The rows come from 4 hidden closed curves, with some noise, and rows from the same curve form a group. Each curve winds through 8 dimensions. The rows are also pushed far along 5 directions, which tell nothing about the answers.
In the rows, zero is written as 128.
Known rows, each followed by its group:
[130 179 161 112  91 166 156 129 170  99 127 206 117 155  97 163 115 198
 147 124  78 142 116  95 119]
B
[147 126  64 122  96 102 135 114  78 103 128 104 119 121 137 118 148 124
 151 134 144 156 107 106 128]
J
[101  94 195 174 177 132 113 104 206 217 146 140 211 112 117 161  89 107
  70 126 106  68 108 175 139]
B
[110 124 139 148 100 159 126 128 154 138  99 143 110 159 135 121 100 168
 120  96 129 108 113 136 158]
R
[158 179 125 102 112 159 148 128 131  95 123 145  55 138  88 110 138 139
 172 127 123 161 154  66  78]
R
[152 106 147 129 176 148 123 133 156 154 109 119  95 160 128 161 120 189
 176  82  83  87 143 159 161]
Y
[ 79 136 113 131 106  85 108 105  85  65 154 169 148 167 147 217 163 224
 172 120  34 151 114 126 173]
B
[121 109 141 120 112 143 106 121 125 116 113 156 146 136 141 167 106 160
 135 126 105  90 107 166 168]
B
[124 141  75 117 117 115 126 150  83 111  96  87  98 136 152  88 134 130
 135 124 160 137 103 147 163]
R
[131 110  91 116 176  75 111 149 115 115 112  72 127 143 132 104 135 136
 121 109 130 124 158 136 135]
Y
[120 129  86 116 138  87 125 141  76  98 130 113 151 122 139 135 153 112
 121 149 140 135 115 129 140]
B
[ 98 115 106 123 163 121 114 113  85 105 122 143 156 112 106 152 174 126
 126 151  95 132 139 118 129]
J
[149 132 164  86 155 158 119 115 161 154 134 192 171 128 115 161  89 152
 122  99 101 102 123 128 133]
R
[133 137 112 120  87 110 101 143  83 115 153 108 150 123 176 122 119 106
 139 119 160 138 109 164 151]
R
[129 137 114  91 102 144 119 110 121 108 109 153 121 136 130 125 136 169
 142 121 133 140 111 148 158]
R
[155 121  91  96 157 140 148 106 137 130  84 135  70 148  99 110 118 159
 140 101 125 119 134  66 120]
R
[104 101 141 131 146 118 121 139 154 172 116  74 126 138 171 111  94 111
  97 115 160  91 132 193 170]
Y
[146 142 135 105 145 131 147 141 158 168 120  94  99 120 142  92  75  77
 106 136 166 107 131 129 113]
R
[146 115  90  91 143 160 147 126 142 147  77  79  53 153 132  86 133 159
 154 102 154 125 161 155 153]
J
[128 128 174 111 148 135 108 151 155 153 131 132 131 147 160 134  78 124
 116  95 145  83 134 163 155]
J
[130 131 129 111 118 123 138 147 123 147 131 103 137 101 157  92  87  53
  90 160 171 120 126 139 113]
B
[165 166  96 108  71 131 152 147  89 128 133  82  83 121 171  95 108  95
 156 133 189 148  85 139 144]
Y
[147 149 129  90 182 149 154 140 142 143 115 113  89 120  99  97 134 103
 131 133 130 142 173  95  90]
Y
[ 95  79 117 146 193  66 120 108 122 147 139  98 161 130 144 172 151 140
 116 135  81 108 136 148 156]
B
[162 183 139 109 117 161 165 139 136 120 153 168 138  89  72  91 151  63
 111 163 170 179 146  55  40]
B
[101 101 111 120 162  85  84 134  88  79 134 135 176 137 122 167 154 137
 123 129  93 113 173 131 127]
J
[134 117 162 138 181 140 131 138 147 151 133 135 130 141 121 172 132 148
 148 112  89  99 146 142 136]
Y
[102 186 116 146  28 137 135 139  87  58 152 169 116 167 146 168 157 210
 184 117  87 185  98 121 155]
J
[ 93 140 148 194  21 105 109 161 110 110 174  99 151 139 194 122 102  91
 113 131 172 139 109 168 138]
R
[106 123  92 181  12  73 107 170  55  71 169  70 147 143 214 112 163 121
 141 124 189 176 110 189 168]
R
[147 104  90 140 140  83 107 140 109  98 122  96 120 167 139 151 155 193
 172  85 109 123 135 149 162]
B
[129 108 108 119 112 115 138 112 139 118 115 116 102 152 139 129 136 160
 132 116 142 130 139 127 145]
J
[123 139 103 113 134 103  98 130  71  89 140 147 155 144 137 178 145 164
 163 112  93 124 109 132 160]
Y
[169 122 114 124 140 148 145 117 127 121 121 145 126  97  75 104 160 101
 129 147 145 149 142  80  73]
B
[ 77 123 150 163  62 120 108 137 100  91 161 141 156 139 166 161 143 129
 124 139 131 136 130 160 150]
J
[125 115 145 169  81 130 100 148 121 118 147 133 173 133 153 135 130 142
 132 105 138 130 113 177 151]
R
[130 151 128 111 102 162 134 115 126 135 118 156 134 120 121 126 111 118
 119 136 150 122  94 126 136]
Y
[ 86 147 151 136  98 131 129 113 133 121 150 178 181  94 117 127 117  88
  78 176 114 149 119 101  94]
B
[140 100 162 156  98 159 118 116 177 189 131 112 140 102 139  85  81  76
  96 123 170 109 126 161 111]
B
[144 136 106  70 192 125 110 111 113 109 110 151 129 137  95 147 147 168
 149 106  99 124 138 105 139]
Y
[155 107 136 140 134 124 134 118 142 206 155  73 148  86 155  92  96  29
  99 137 196 112 119 153 109]
B
[128  88 113 147 140 120 154 111 146 145 107 112 120 121 119 117 147 131
 108 144 139 126 124 125 131]
R
[154 137 112 123 133  95 147 131 110 101 156 113 121 118 114 137 147 111
 146 146 111 162 151  75  81]
Y
[144 148 132 131  43 160 130 129  96  86 127 157  77 145 158 144 124 160
 180 120 141 138  91 127 153]
J
[130 100 142 132 178 146 129 108 134 178 129 106 129  89 114 117 131  72
 116 146 131 114 148 129 105]
Y
[142 111 130 127 164 127 134 155 128 138 124 132 150 140 133 128 141 143
 120  98 131 123 142 132 140]
R
[174 125 150 129 148 136 129 127 147 170 144 123 144 112 126 145  87  97
 136 121 127  92 113 131 114]
Y
[108 144 156 138 131 135 112 140 113  97 145 169 137 165 135 201 145 200
 174 103  61 119 130 145 161]
Y
[143 139 130 105 161 129 150 108 140 137 154 149 139 124  99 163 139 137
 145 131  80 145 157  89  92]
J
[120 110 109 129  95 157  96 113 111 131  89 125 112 141 153 120 115 178
 152  99 127 106  88 191 195]
B
[ 98  99  97 161 166  43 110 157  77 108 147  73 163 127 163 144 149 104
 114 142 110 123 138 139 141]
R
[111 152 136 128 131 131 138 148 143 114 130 139 126 160 125 144 141 179
 141 109  98 142 145 130 140]
J
[174 179 135  67  96 179 124 108 148 117 116 169  99 136  99 117  95 167
 161  97 131 144 111 104 121]
Y
[149 133 127 135  78 137 107 113 128 153 141 131 152 125 150 138  73 125
 141 106 130 108  83 153 146]
J
[116 111 131 130 174 113  95 124 156 179 133 115 203 122 123 131  90 111
  89 107 114  91 135 167 135]
J
[102  93 139 128 133 124 106 108 148 125 114 139 131 157 141 162 121 184
 130 101  99 100 138 160 171]
J
[ 82 126 124 140 111  84  84 110 107  76 148 160 173 139 123 166 132 148
 116 134  89 127 131 113 127]
R
[135 139 113  87 176 126 180 132 127 140 122 110  96  94 106  82 154  64
  99 176 157 163 168  74  73]
B
[136 118 144 159 122 149 120 127 148 163 119 126 130 130 134 112 122 140
 127  97 148 116  96 154 152]
J
[109 161 150 104 138 136 116 127 120 133 145 160 172 113 126 153  98 105
 109 143 109 117 109 127 127]
Y

New rows, each followed by its group:
[134 122 107  79 170 117 127 129 120 116 101 130 113 131 127 124 114 142
 127 130 106 116 148 118 133]
B
[171 131 101 104 167 138 156 131 152 164 108  88  96 122 100  67 149 101
 121 114 193 141 149 112 103]
B
[163 138  88  77 176 103 153 142 129 106 108 101  59 162 121 114 149 180
 170 100 110 151 174  93 122]
B
[108 122  99 140  92  78 121 155  97  70 139 112 152 138 145 114 158 122
 107 141 156 155 145 127 124]
B
[110 103  83 132 149  97 142 121 109 126  98  49  80 120 139  85 162 131
 127 145 130 155 138 140 147]
Y
[131 172 143 118  78 112 161 166 102 101 177 124 124 116 162 106 134  50
 105 159 207 167 139  95  90]
J
[108 100 129 136 155 120  66 111 146 139 125 144 196 150 118 177  98 188
 135  83  53  84 141 175 159]
J
[ 77 150 118 150  70 120 123 167  88  99 149  95 137 145 177 121 150 119
 126 136 155 157 140 178 156]
J
[138 142 167 155 101 147 152 139 142 128 163 137 121 125 125 149 137 116
 145 138 122 146 143 114  97]
Y
[148 146 107 124 134 120 127 127 100  86 130 154 118 136 100 154 149 165
 169 126  76 148 126  79 110]
R
[125 144 142 123 131 124 156 149 119  93 155 177 150 147 124 171 161 167
 137 121  93 161 142  89 122]
R
[136 150  91  80 103 123 133 139  95  89 111 127  90 142 149 111 116 149
 149 128 131 146 128 119 138]
B
[118 109 132 151 107 112 110 109 137 130 138 140 160 145 141 175 119 171
 138 112  96 106  99 157 164]
B
[139  79  68 113 190  50 132 133  98 114 112  60 100 147 153 129 154 139
 135 121 129 118 157 120 147]
J
[153 144 154 138 135 143 126 127 145 134 152 177 169 112  88 158 105 105
 128 135  97 115 128  88  77]
Y
[150 118  69 120 128  89 124 117  87 111 126 102 126 132 133 129 144 142
 155 118 121 144 117 111 136]
J
[154 107 127  90 216 126 142 109 155 177 122 107 110 126 110 128 133 127
 133 107 115 118 167 114 116]
J
[106 124 148 125 136 134 136  99 151 162 128 135 129 112 129 137  91  94
  97 155 125 102 117 116 120]
R
[155 136  59 136 105 112 167 137  92  95 103  87  56 149 129  94 191 173
 175 115 149 183 119 100 139]
J
[ 88 132 142 119 169 104 168 132 130 130 150 127 143 106 120 123 161  64
  70 183 148 148 165  86  88]
R
[163 130  87 142 129 103 148 142  87 113 149 105 134 101 112 108 159  60
 128 157 167 153 140  76  70]
Y
[118 167 183 111 121 176 124 148 174 134 136 179 146 147 112 139 101 146
 118 105 122 119 149 135 120]
J
[128 133  77 109  98 103  92 120  77  82 111 141 128 157 151 141 127 190
 159  91 117 127  89 134 180]
J
[130 120 154 120 152 121 114 115 181 135 131 162 152 144 106 146  99 165
 117 105  80 111 153 114 112]
B
[130 155 153 145 121 158 139 139 120 141 156 151 161  92 103 110 151  63
 107 152 162 152 124 107  84]
J
[ 93 173 196 111  80 148 119 137 136 130 188 184 192 117 154 174  73  74
  94 154 130 116 129 136 110]
J
[120 106 122 138 157 110 111 147 120 135 129 124 143 155 147 160 119 138
 134 105 117  86 143 149 151]
Y
[102 117  97 131 151  70 117 146  83 118 137  95 179 112 154 130 139  86
  94 154 146 119 115 149 146]
B
[129 110  71 139 124  92 102 125 122 123  98  76  91 169 152  96 129 200
 161  70 112 139 125 156 173]
B
[ 92 110 156 133 109 155  78 111 152 167 101  99 128 143 172 121  73 170
 125  86 118  89  96 231 212]
Y
[100  80 145 143 193 131  77 156 159 180  89  78 151 150 155 106  94 139
  97  78 139  55 148 230 192]
J
[123 136 120 133 172  99 167 140  94  81 157 139 121 127  97 171 219 131
 150 162  92 172 173  64  86]
Y
[ 93 103 128 162 183  81 137 146 136 147 136 107 182 110 121 136 128  73
  67 169 115 104 146 118 103]
Y
[164 109 137  86 187 123 125 128 168 156 109 117  94 160 136 139  84 166
 147  79 110  82 153 133 147]
J
[104  78 128 182 130 105 105 144 131 138 122  95 147 147 159 126 132 144
 112 100 133 105 133 171 164]
R
[105 147 143 125  98 143 127 131 106 110 148 170 150 136 136 138 129 120
 114 118 142 143 128 101 125]
R
[146 101 142 147 175 137 126 123 155 183 127 111 145 106 111  98 135  92
 103 110 163 115 130 135 117]
J
[ 65  93 105 148 162  60 102 115  97  79 141 133 175 130 118 148 194 147
 101 146  80 158 170 110 123]
B
[120 153 104 153  80 120 166 123  79  90 160 143 141  99 111 137 188  93
 131 182 134 190 114  75  86]
J
[121 130 197 110 134 158 126 113 203 168 140 189 183 122 114 152  74 126
  84 129 120  93 125 146 124]
R
[ 67 110 108 146 118  78  93 122  99  99 130 134 182 123 149 138 126 133
  94 147  91 132 117 140 147]
B
[ 82 117 132 137 122  91  83 137 139 118 132 127 175 176 166 161 100 190
 117  82  95 100 128 186 189]
J
[ 65 101 104 141 118 109 101 128 100 128 120  88 158 137 166 128 141 126
 102 132 138 117 136 195 178]
J
[206 125 129 102 139 173 166  95 178 196 118 131 106  94  91 102  82  82
 130 133 155 109 115  89  78]
J
[103 190 185 117  47 201 140 135 152 121 156 187 136 141 131 151 101 139
 135 132 122 145 133 142 122]
J
[100 133 181 139 124 145 117 154 135 108 135 161 128 148 143 157 127 145
 126 120 118 110 138 147 147]
J
[189 137  77  88 111 152 120 127 132 112  78 126  79 154 110  88 117 185
 169  77 155 126 115 124 145]
B
[156  95 131  90 230 132 101 140 180 187  78  81 107 152 125 104  78 154
 124  70 123  59 160 175 162]
Y
[ 95 155 150 104 109 153 117 130 130 129 128 156 128 138 148 132  99 145
 125 123 108 127 122 151 151]
B
[ 90 143 100 111 150 124 104 138  69  73 120 150 139 143 115 158 181 171
 153 127  80 146 147 129 148]
J
[ 93 203 176 128  52 147 162 131 111 104 193 201 162 109 140 147 141  81
 101 170 160 186  96  83  98]
J
[127 103 124 126 143 140 146 118 140 135 104 131 125 116 115 125 142 123
 110 151 136 115 127 133 131]
B
[105 121 124 115 118  96 117 131 118 106 144 128 161 131 150 134 147 131
 108 137 144 140 137 152 146]
R
[173 128 151 101 158 158 159 117 175 208 139 102 105 108 129  97  93  74
 122 116 171 118 144 125 101]
J
[155 104 109  72 209 129 123  94 164 159  92 131 112 142  94 124 128 166
 129  91 121 101 154 120 138]
B
[191 131 119 121  62 160 127 123 155 143 112 133 114 129 131 103  70 129
 143 105 172 108  90 138 127]
B
[145 100  67 142  95 113 106 115  96  93  93 107  99 160 137 126 161 208
 178  89 124 135 105 153 178]
B
[108 139 140 115 134 165 125 126 138 104 105 176 129 143  93 142 149 171
 129 123 103 128 146 121 132]
J
[ 91 152 149 122  88 159 113 116 127 129 132 169 164 120 127 130 105 114
  98 140 138 123 103 140 137]
Y
